There are 3 ways to turn a row about zero (a turn may also mirror it). The second row of each pair is the first, turned, with some noise. The first 27 pairs use one turn. New pairs use 2 turns, one after the other, and a turn may come again.
Some pairs, each with its turns in order after it:
[-28  19 -13 -11 -22  20  14  17]
[-10   3 -15 -36 -24  -3  -9  20] : K606

[ -9 -11  25   4 -29 -27   6  -1]
[-33   2   6   2  32   9 -18 -13] : K551

[ 28  -1 -27 -22  19 -11 -15  19]
[ 17  28 -23 -27   2   5  10 -28] : K174

[  3  24 -25  14 -15  -1 -27   8]
[ 34  -8 -17   0  20 -16  -7   5] : K174

[-21 -21  -1  -9  20   2 -12  20]
[ 13   6 -30 -25   7  -9   7  -2] : K551

[-28 -24   5  16 -25  14  -2 -13]
[ -1 -29  34  -8   5  -3  -8  29] : K174

[  0  23   4 -12  26 -22 -12   4]
[ 20  11 -20  13 -25  11  14 -17] : K174

[ 29 -30  31  26 -21 -26   9  18]
[-19   0  23   9  39 -15  -9 -49] : K551

[-23 -14   4  -5  -1  17  23 -16]
[  8 -10 -32 -14   9  13  -8   0] : K606

[ 29   6 -20 -14 -23  -7 -10 -10]
[-16  -4   5  24  -6 -29  -6  21] : K606

[-19 -29 -28   5  21  15   9   8]
[  9   7 -32 -18 -28  -7   5 -16] : K551

[-18  -7 -18 -15   2  13 -14 -14]
[-11   8 -18 -11 -20  -1  14  17] : K551

[-15  -2  13  17 -11  13  13  15]
[-11 -10   0   3  -3 -17   0  24] : K174

[ 11  19 -20 -14 -18 -30 -28  10]
[ -7  11 -18  40  23   3   6  22] : K551

[-18  30  20   9   8  -4  11   5]
[-12  11   1 -20   6  22  22   1] : K606

[-30  26 -14  24   4  28  30  30]
[  8   9 -24 -45 -32   8  33   3] : K606

[-13  -7  12 -12 -14  13  -6 -30]
[-33   5  13 -21  -8   3   4  18] : K551

[-28 -26  -1  23  22 -15 -27 -18]
[ 44  25   6  -3  34   4  -7 -12] : K606

[ -3  12 -20  23  20 -18 -10 -30]
[ 16 -13 -18  11   4  36 -21   1] : K174

[ 24   4 -23 -26 -20  22  19 -23]
[-19 -28 -27  11  -3 -31  -1  27] : K606

[-25  30   2 -24   4  23  29  -7]
[-22 -20 -24 -42   1  10   9  14] : K606

[ 24 -30  18 -21   0   5  20  -7]
[-36  18  21  -8  -2  -1  -6 -21] : K174

[ 30  22 -14  -2  30 -14 -17  15]
[40 17  4 31  7 -5 11 10] : K551

[ 28 -26 -10   8  18 -18  28  -1]
[-29   4 -16 -25  -6  16 -24 -15] : K174

[ 30   0 -21   9 -26  -6  31  17]
[ -7  -2  -8  30 -41  -6  12  25] : K606

[ 18  21 -24 -22 -16 -16  12  25]
[  6 -10 -17  39   2 -13 -24  12] : K551

[-21 -23   9  -6   3  29 -29 -29]
[10  8 44  5  4 24  7 23] : K174

New pairs. What belongs after each?
[ -3 -18  10  27 -25  28  -9 -28]
[ 13  14  10  -9  15 -25  28  29] : K606 K606

[ 14  17  19 -23 -25  29 -22  17]
[  3  24   6 -21  34  13 -34  20] : K606 K606

[ 12 -16   7  25 -27 -12  -2   6]
[ 19 -12 -13  16  18 -11 -18  17] : K606 K174

[ 12 -29  -9  15  16 -17 -23   1]
[-13 -14 -29  21  15  19  -2 -11] : K551 K174

[-24   6 -24   1  10  23   4  -7]
[ -6 -10  12 -20  23 -19   8 -10] : K551 K174

[ -3  13  -1  -2 -21 -14  28   4]
[  2   5  -5 -20 -32  -2  -8  -3] : K606 K606

[-23  -3  -3  -8   8  -5  -4  13]
[  8   5 -16  12 -13 -10   7  12] : K551 K551

[ 23 -29  31  -5 -31  12  10  21]
[-41 -11  -8   1 -14  29  38   2] : K606 K551

[-25   2 -26  15  26 -29  15   4]
[-26 -30   1  16 -34   8  10 -22] : K606 K606

[ -6  30 -21 -13 -13   4 -26  26]
[-17   5 -27 -14   3  14 -17 -38] : K174 K174

[-28  -6   9 -17 -15 -25  17 -10]
[  5   8  17 -37   9 -23 -10  -4] : K551 K606

[  4  14 -17 -25  27  -4  26 -25]
[ 35 -26   0   7 -23  21 -11 -15] : K606 K606

[-11 -27  -5 -24  -8  -1 -23   2]
[-1 14  2  5 26 -5 32  8] : K606 K551

[  3 -19 -25  18 -16 -13  -9  -1]
[  8  26  20 -11   0   5   7 -19] : K174 K174

[ 31 -27  25 -25  13   8   1 -28]
[  3   4  14 -19 -13  42 -24  33] : K606 K174

[ 31   2  10  -9  -9 -10 -26   3]
[  7 -12   7  17 -26   2 -17  21] : K606 K174

[-28  15  -9  27 -28  23 -17  31]
[-31  -2  21 -45  15  26   1  13] : K551 K174

[12  4 25  7 11 11  1  2]
[-14  20   7   5 -18   2  -6 -12] : K551 K174

[-17 -27   3 -10  -9 -13 -26   3]
[  3 -14 -21  -3   0  23  26   1] : K551 K174

[ 22 -14  15 -16 -14  22  22 -13]
[-20   9  -5  -7  40  11  -7   1] : K551 K551

[ 26  28  17   2 -29  -2   7 -26]
[ 21  -5  -2   7 -14  33 -31  22] : K174 K174

[-5 13  2 -3 -4 29 22 -4]
[  3   2  30 -13  -5 -25  -6  -7] : K551 K174

[-23   1 -20 -25  -9 -18 -24 -20]
[-15 -20 -30  36   3  -1  -4 -21] : K174 K606

[ 14 -18  -5  16 -26 -27 -30 -12]
[-16  18  13   2  25 -25  33  12] : K174 K551

[ 25   8  -2  -4 -18  24  13 -21]
[-24 -15   6 -13  29  10  -8 -17] : K551 K551

[-21  21  -2   0  -5 -29 -28  27]
[-45  -2  17 -19   3  16  -7 -14] : K606 K606

[ 18  -8 -20 -10  11 -28 -12 -21]
[ 21   6  14  -4  27  -5   0 -33] : K606 K551

[  7 -11 -24  20 -27   0  24 -20]
[  4  28 -20 -33  -1 -18  22  -4] : K174 K551

[ -1 -11 -14   8 -30  -3 -11 -10]
[  3 -15  12  16   9   4 -13 -21] : K174 K606

[  2  30  14 -10  23 -30  28   5]
[  3 -20 -29 -23 -23  22  -6 -24] : K606 K606

[-26  18   2 -15  -5  25   3  15]
[  1   7  14 -39   1  -9   9  -6] : K551 K174

